The rows of a group lie close to one hidden flat surface of 14 dimensions, which passes through zero. Surfaces can cross.
(in the rows, 128 means zero)
Some rows, each with its group after it:
[126 133 125 125 120 136  85 121 126 147 115 148 134 162 102  83 127 151
  93 110  88 107 168]	k_639
[128 106  97 133 132 101 131 111 155 164 140 123 103 172 140 103  66  83
  90 115 108  87 145]	k_639
[196 122 164 154  94 140  96 178 189 117  27 115 108  95  67  99 165 108
 181  76  90  98  98]	k_950
[ 71 127 140 116 104 135  94 131 160 171 117 111 163 113 127  74 108  91
 159 119 110 132 152]	k_911
[180 181 176 119 180 154 178 102 163 157 100 128 116 177 118  86 158 140
 116 167 157 126 133]	k_950
[ 73 143 155 141  79 124 105 112 138 151 142 113 183 110 111 124 106 111
 119 129 157 123 139]	k_950
[124 125 126 103 151 123 122 109 131 140 139 139 100 176 142 115 126 104
 111 163  96 118 123]	k_911
[154 151 130 169 103 103 133 137 136 132 110 119 129 105 148 114 148 112
 114  89 146 153 124]	k_911
[ 80  85 120 100 127 117 128 128  84 116 160 158 169 135 151 126 157 164
  70 127 102 142 117]	k_950
[110 124 135 158 164 124 152 103 139 157 156 115 173 103 102 162 148  89
 167 165 124 115 140]	k_911
[167 149 131 159  91 160  54  83  78 118 138 107 143  29 148  84 142 120
 125 114 142 116 109]	k_476
[ 79 131 131 104 122 122 113 102 158 160  96 128 128  92 100 124 109 101
 146 155 120 137 131]	k_950
[ 87 120  77 146  77 109 130 159 124 150 106 163 122 156 162 128 145 152
 119 127 115 181  83]	k_950
[172 104 126 113 132 129 111 123 102  78 117 104  37 142 124  90 152 134
 134 218 110 164 146]	k_639
[ 85 151 145 123 137 178  95  92 132 186  79 144 101 144 106  87 122 180
 122 161 128 149 143]	k_639
[115  93 193 104 118 159 127 136 119 114 120  99 114 139 113 144 129 141
 111 143 131 116  95]	k_476
[115  98 137 140 152 111 160 152 163 141 141 126 156 131  98 117 155 148
 148 110 122 106 156]	k_315
[121 134 190 126 199 169 121  93 127 143 127 101 163 153 114  89 139 141
 131 169 137 133 166]	k_476
[162 161 120 152 152 126 106 120 128 118 116 154 115 196 112 151  97 143
 103  98 126 104 159]	k_476
[129 118 133 118 193 130 152 126 110 127 121 126 174 120 123 111 184 147
 138 156  98 184 142]	k_911
[122  82 139 128 252 134 122  85 134 172 136 109  99 134 123  66 151 176
 113 129  99 118 135]	k_639
[169 127 113 151 134 110 123 132 103 113 159  73 105 175 118 129  78 122
 108 145 127 137 163]	k_315
[129 159 103 148 155 129 100  79 133 168 137 132 127 125 126 116 106  91
 138 149 119 116 150]	k_911
[158 127 122 149  74 149 145 144 101  87 147 132 140  71 130 168 115  61
 160 135 129  96 231]	k_950
[179 162 118 177 137 119 173 141 122  97 146 130 160 116 118 182 122 161
 139  91 197 123 166]	k_315
[114 125 113 109  97 124 116  92  85 105 152 140 127  58 138 144 141 150
 103 157 159 135  95]	k_476
[153  80 130 133 195 115  97 128 120  94 168 104 163 101 105 133 130 125
 151  77  92  83 130]	k_315
[ 87 129 135 152 126 121 146 126 124 139 156  97 123 147 141 200  69 115
 127 115 173 131 109]	k_950
[125 103 141 107 168 115  98 101 114 108 161  84 176 107  75 111  91 140
 113 122 123 116 170]	k_315
[102 125  99 110 131 141  91 116 113 141 124 130 106 137 137 125  87 123
 134 133 104 135 131]	k_950
[127 115 111 122 160 143  86 103 101 114 185 113 114 152 146 124  89 136
 136 140 128  93 120]	k_911
[158 149 121 128 131 160 144 141 109  96 107 107 120  95 113 124 111 163
 169 147 168 164 199]	k_476
[119 143 141 141  67 114 111 108 170 172 111 133 165 146 122  45 130  98
  98 145 137 104 120]	k_639
[143 130 164 128 127 140 122 128 163 126  87 109 121  96  79 133 117 128
 154 115 149 104 124]	k_950
[153  98  71 188 160  93 126 148 143 125 158 124 102 100 150 115 172 100
 209 129 105 122 132]	k_476
[ 99 123 157 166 140 129 161 143 168 189 119 127 135 156 136 133 164  99
 142 125 112 126 114]	k_639
[122 163 116 131 107 117 154 112 128 137 142 141  97 133 108 141 129 100
 124 190 134 138 232]	k_950
[133 102 161 148  97  82 145 138 129 129 178  87 161 145 128  80 164 159
  59 127 156 131  91]	k_315
[ 98 138 141 136  87 119 140 115 126 126 132 137  90 147 110 205 106 102
 109 172 152 121 125]	k_476
[128 133 127 137 110 144  92 132 143 142 115 130 114 146  98 113 118  96
 155 138  90  98 181]	k_476
[111 119 154 178  86 110 131 132 147 151 158 106  99 136 137 129 163 126
 126 148 158 111  84]	k_950
[155 115 159 143 135 111 157 145 124 106 131 110 106 169 106 174 124 132
  89 112 129 117 137]	k_315
[128 154 143 105 124  92 138 105 116 114 124 119 104 115 107 162 133  84
  94 170 118 165 165]	k_950
[148 109 144 162 119 154  59 124 116 128 158  96 118 101 100 135  98  92
 150  84  91  49 166]	k_476
[146 148  89 107 106  89 107 142 126  78 122 167 114 175 114 147 110 141
 107 126 121 136 135]	k_476
[146 138 108 130  79  92 108 136 132 100 142 127 125 151  98  88 136 134
 115 170 128 135 163]	k_315
[129 133 134 140 114 147 143 153 145 127 113 141  81 191 124 158 119 130
 147 152 133 113 133]	k_315
[133  91 126 146 156 125 158  93 100 136 143 171  83  89 135 152 237 150
 100 197 105 123  93]	k_476
[150 197  99 134 151  85 104  80 160 153 151 125 158  91 111  61 135 109
 149 146 157 140 151]	k_950
[117  83 123 145 119 103 125 151 129  97 137 126  66 135  72 157 156 157
 135 163 107 123 183]	k_639
[163 151 147 132  99 135 100 156 146 114 126 181 136 176 139 102 174 120
 108  73  93  71 139]	k_315
[139 172 148 162 124 145 186 116 131 165  70 140 140 119 129 158 155 142
 105 138 168 179 115]	k_911
[120 139  82  95  89  83 171 123 133 106 131 150 138 105 146 151 106  90
 116 168 154 157 121]	k_639
[ 67  99 110  73  88 144  99 129 158 158 150 164 172 119 135  55 142 150
 152 145 110  84  69]	k_911
[153 112 183 175 156 128  99 138 156  83  89  88 109 144  97 136 146 139
 172 134 161 132  97]	k_476
[104 145 137 154  80 151 119 131 167 182 120 124 142 175 138  92  99 110
 138 129 149  95 114]	k_639
[146 149 161  95 144 155  93 111  80  95 140 116 168 117 140 135 113 133
 100  95 125 129 108]	k_639
[ 92 115 184 118  93 115 105 119 133 139 162  75 157 139 106 103 119  76
 106 156 117 118 149]	k_315
[109 105 112 108 153 102  99 102 129 124 164 123 115  93 118 109 139 128
 137 150 114 119 119]	k_950
[140 166  93 148 137 111 162  97 114 140 137 117 137 148 145 127 106 141
 113 183 181 180 126]	k_315
[128 123 119 121 129 110 170 160 164 116 137 157 201 113 117 112 167 157
 160 111 151 115 120]	k_639
[162 128 148 144 117  91 104 108 129 124 105 118 140 101 110 129 148  93
  79  92 107 122  93]	k_315
[ 87  93 109 120 148  70 174 125 152 111 157 150 165  85  80 148 154 172
 123 135 161 127 163]	k_639
[ 60  89 149 106 107 118 148 126 149 141 136 137 119 121 121 136 146 159
 114 157 155 127  74]	k_315
[132  72 122  96 190  75 143 137 114  63 108 125 110  64  85 167 156 155
 115 106  98 172 161]	k_911
[ 90 124 167  74 113 169 164 143  65 118 168  92 123 106 190 153 104 132
 100 119 142 167 146]	k_315
[154  95 124 128 189 142 152 166 146 132 106 104 137  73  90 113 129 137
 184  72  90 123 214]	k_476
[109 130 115 153 138  72 128 103 173 127 141 139 124 114  99 103 120 167
 114 113 187 112 168]	k_911
[158  92 185 191 130  99 130 141 135 101 155 108 112 150 116 187 180  98
 110 108 122  78  81]	k_476
[196 150 140 149 143 126 104 101 103  88 182  79 172  99 145  79 105 129
 125 101 183 102 143]	k_639
[123 100 136 149 106 161  93 120 112 123 163 128 194  71 143  94 123 156
 134  75 154  65 109]	k_950
[139 102 154 128 167  75 172 135 127  87 140 125 136 138 128 119 201 166
  93 148 147 170 117]	k_911
[130  99  82 116 121  90 123 142  99  89 165 122 109  87 177 135 130 119
 127 102 124 148  88]	k_911
[114 109 147 147 161 118 124 128 106 113 128  83 124 112 167 114 129 166
 111  92 165 185  98]	k_911
[139 135  86 106 194 112 113 103 132 112  33 153  71  99 120 146 110 130
 138 132 106 200 119]	k_476
[ 98 150 133 122 186 122 128  72 162 160 109 156 147 173 101 153 105  93
 132 177 128 118 121]	k_315
[150 133 128  92 150 190  79 160 109 106  83 139 131 104 131 126 141 138
 194  89  67 136 106]	k_639
[132 114 120 125 134 123 148 141 167 142 102 131 120 120 123  88 157 120
 168 156 121 135 121]	k_639
[ 61  99 149  78 100  84 108 109 158 130 117 124 110  94 119 119 104  97
  92 122 125 126 111]	k_911
[ 81  91 153  92 145  77 115  98 134 102 108 105 101  55  87 172 103 103
  98 121 125 154 146]	k_911

New rows, each followed by its group:
[152 168 158  93 118 158 124 120 106 126  89 138 149 142 124 122 110 134
  73 102 117 140 148]	k_911
[153 144 103  96 161  53 121 141 133  74 131 104 128 126  91 154 127  66
 152 142  81 182 159]	k_950
[125 121 106 107 172 108 141 127 140 131 144 159 149 152 120 102 150 148
 119 122 101 121 156]	k_315
[ 98  94 166 137  98 133 119 149 144 126 144  86 120 124 118 156 100 109
 151 116 142  96  99]	k_476
[ 75 101 132 108 177 118 131 117 138 149 136 112 156 126 122 158  88 117
 132 102 117 128 115]	k_950
[ 47  82 120 102 142  89  97 132 128 125 136 119 155 129 103 161  97 184
 106  88 126 154  57]	k_950
[133 132 158 165 100 175 142 145 114 136 138 114 169 137 143 165  82 105
 129  83 154  85 173]	k_950
[141 165 130 171  92 115  94  94 147 152  94 122 114 128 103 147  84  95
 102 111 148 109 116]	k_315
[162 161 110 151 101 147  94 133 106 120 123 129 100 151 140 102 129 132
 133 142 121 139 154]	k_639
[157 152 131 171 139  98 152 135 166 111  64 137 125 104 107 122 184 129
 164 151 157 186 132]	k_476
[ 92  91 131 154 154 155 113 126 143 158 169 108 109 135 109 135 110 125
 186 145 119  72 164]	k_476
[ 88 133 131 135  95 140 103 121 150 146 146 145 121 144 151 124 122 117
 147 136 147  94  93]	k_315
[ 70 128 111 107 139  92 196 126 151 123 154 186 154  93 126 189 148 156
 125 118 178 124 145]	k_315
[105 173  89 111 115 164 103  78  95 168 141 137 138 109 155 147  72  85
 142 172 125 129 118]	k_911
[111 181  88 105  33 168  82 118 101 138  90 147  90  91 185  82 122  97
 163 193 129 183 111]	k_315
[103 140 133 116  81 139  97 110  87 115 139 140 114 158 126 157  84 162
  64 130 147 125 122]	k_639
[113 156 115  99 157 126 117  61  90  94 152 153 116 158 151 191  75 144
  90 170 184 133  79]	k_315
[129 149  76  94 113  93  91  97 116  98 129 176 141  90 132 106 144 113
 120 154 111 146 127]	k_315
[ 84  97 124 126 143 110 132  99 155 182 118 155 148  67 114 120 170 114
 120 114  94 109  93]	k_476
[108 126  73 140 104  78 151 128 120 101 184 142 108  95 146 179 112 130
 136 130 171 128 133]	k_315
[ 88 101 115  86  80 120 126 170 160 133 141 130 161 134 127  83 117 154
 146 115 129 117  97]	k_476
[135 167 172 128  87 146 110 130 149 121  86 162 135 137 137 142 173  48
 148 149  99 117 119]	k_315
[100 101 148 105 142 128 139 138 126 104 154 127 124 117 104 182 105 142
 126  98 136  98 160]	k_315
[103 135 125  98 137 134 104 125 137 113 100 116 146 124 102 144  69 158
 151 113 156 147  96]	k_950
[ 83 103 179  91 109 180 117 139 109 129 146  94 135 126 150 104 125 144
 143 153 133 134 112]	k_315
[101 120 129 133 113  98  55 127 147 112 185  88 114 140  79  92 115 138
 169 160 130 102 147]	k_950
[ 94 117 138 100 127 146 125 122 101 111 145 114 113 161 138 161  89 144
 114 157 144 140 118]	k_950
[112 101 109 120 130  86 112 137 126  96 146 111  77 136 171  99 116 142
 112 114 142 157 113]	k_911
[108  99 121 137 162  87 147 132 171 140 166 136 111 167 127 112 126 141
 122 110 140  85 136]	k_911
[165 120  79 130 115 140 105 171 122 117 118 138 101 130 118  77 125 175
 149  95  94 121 177]	k_315
[140 147  72 186  85 107 108 129 119 148 150 148 121  98 164 105 142 148
 123  90 146 125 114]	k_950
[150 126 161 104 134 163 109 132 140  96 123 109 130 132  85 113 104 139
 168 149 144  94 158]	k_950
[121 127 119 131 133 121 148 112 146 168  99 197 125 139 115 114 196 165
  84 133 104 111  95]	k_476
[122 165 145 114 179 124 128 100 140 151  98 126 163 155 128 128  86 113
  93  93 129 149 145]	k_476
[129 112 170 119  85  90 132 163 145 119 150  95 148 163  63  90 134 132
  78 129 109 113 220]	k_315
[132 121  85 119 149 148 105 132 140 127  90 143 114 113 100 101 124 142
 196 160 101 139 160]	k_315
[102  58 206 171 159 162 136 133 147 136 131  73  94 102  92 167 153 129
 179 150 141  88 108]	k_476
[198 153 103 162 122 113 124 164 129  96 116 141 128 157 135 109 146 146
 133  92 125 134 143]	k_476
[152 108 145 154  84 164 144 149 111  86 112 119 132  81 145 182 105 152
 141  89 189 103  78]	k_950
[124 137 168 134 129 136 131  98  97 135 164 107 118 136 137 155 115 104
  74 133 136 108 161]	k_950
[145 140 173 196 169 173 101 133 112 152 118  96 109  91 118 151 167 169
 165  69 136 123 123]	k_639
[121 127 182 137 126 114 136 116 157 135 138 128 190 119  90 104 163 148
 100 113 158  94 122]	k_911
[144 137 139 175  39 132 153 167 145 127 131 131 126 132 144 112 178 151
 142 147 178 122  81]	k_476
[103 140 193 125  80 143 137 131 134 129 129 136 139 138 165 144 176  83
 117 151 137 124  69]	k_315
[117 123 112 147 131  76 156 166 147 129 158 106 138 130 171 111 140  81
 139  86 120 158 165]	k_911
[ 94 147 152 117 117 163  99 110 116 134 135 132 172 125 115 124 105 176
 121 113 162 115 122]	k_639
[128 126 137 128 148  99 105 105 131  99 114 146 117 152 112 161 126 136
  97 124 131 128  92]	k_476
[ 79 134 157 127  93 105 151 123 147 154 153 131  99 193 140 162 109  94
  82 146 144 108 124]	k_315
[110 149 101 146 112 122 124  93 107 154 178 159 124 119 137  96 148 158
  90 148 144 114 191]	k_950
[124 148  98 156 142  72  99 131 182 132 131 153 176 159  97 105 123 112
 150  93 121 105 158]	k_476
[109 145 114  93 150 112  68  91 113 119 126 102 158  94 124 132  63 103
 125  99 121 149 101]	k_950
[ 92 123  98 102 144 146 135 116 126 149 126 142 153  90 125  90 112 201
 138 130 162 149 138]	k_315
[174 120 115 129 177 142 156 149 128 128  66 162  85 144 117 136 156 176
 112  93  92 138 136]	k_476
[ 65  91 124  89 159 106 129 106 105  98 141 101 105  82 130 174  84 139
 124 144 151 175 130]	k_911
[153 125 190 117 141 122 137 123 138  91 170  97 124 158 104 109 167 141
 128 185 160 102 121]	k_950
[122 125 108 129 135 126 137 132 136 143 146 145 148 135 150  95 146 156
 131 121 139 126 107]	k_911
[102 131 107 118 115 136  89 117 129 138 120 133 135 118 119 105 100 137
 142 127 125 126 134]	k_950
[119 150 110 139  99  81 176 144 149 134 138 177 125 131 155 151 176 102
 108 122 134 135 131]	k_315
[128 139 111 164 158  94 149 136 113 122 208 112 171 162 137 161 104 136
 117  85 156 115 177]	k_950
[160 159 163 138 123 122 150 142 128 132 120 115 158 167 140 134 128  99
  80  80 126 132 127]	k_476
[108  77  98 115 141 119 114 132 113 107 145 124  70 115 132 152 118 142
 147 153 111 127 100]	k_639
[175  91  94 159 126 101 151 198 146 113 148 113 115 117 145  98 194  88
 197 119  69 127 149]	k_476
[119 154  98 160 102  94 151 148 147 130 140 144 145 140 117 133 137 169
 136 125 177 149 142]	k_950
[141 107 133 124 145 135 149 161 118 104 131 123 134 138 119 140 149 144
 143 127 108 135 141]	k_911
[124 147 113 133 122 165 119 127  93 170 147  82 122 130 187  85  94  98
 142 136 119 165 139]	k_315
[172 131 142  98 127 159  93  92 107 128  74 137  74  88 159  89 156 125
  94 135 104 136  37]	k_950
[123 140 154 107 159 128 130 125 152 134 119 161 150 163 113 132 149  92
 123 124  86 105 160]	k_315
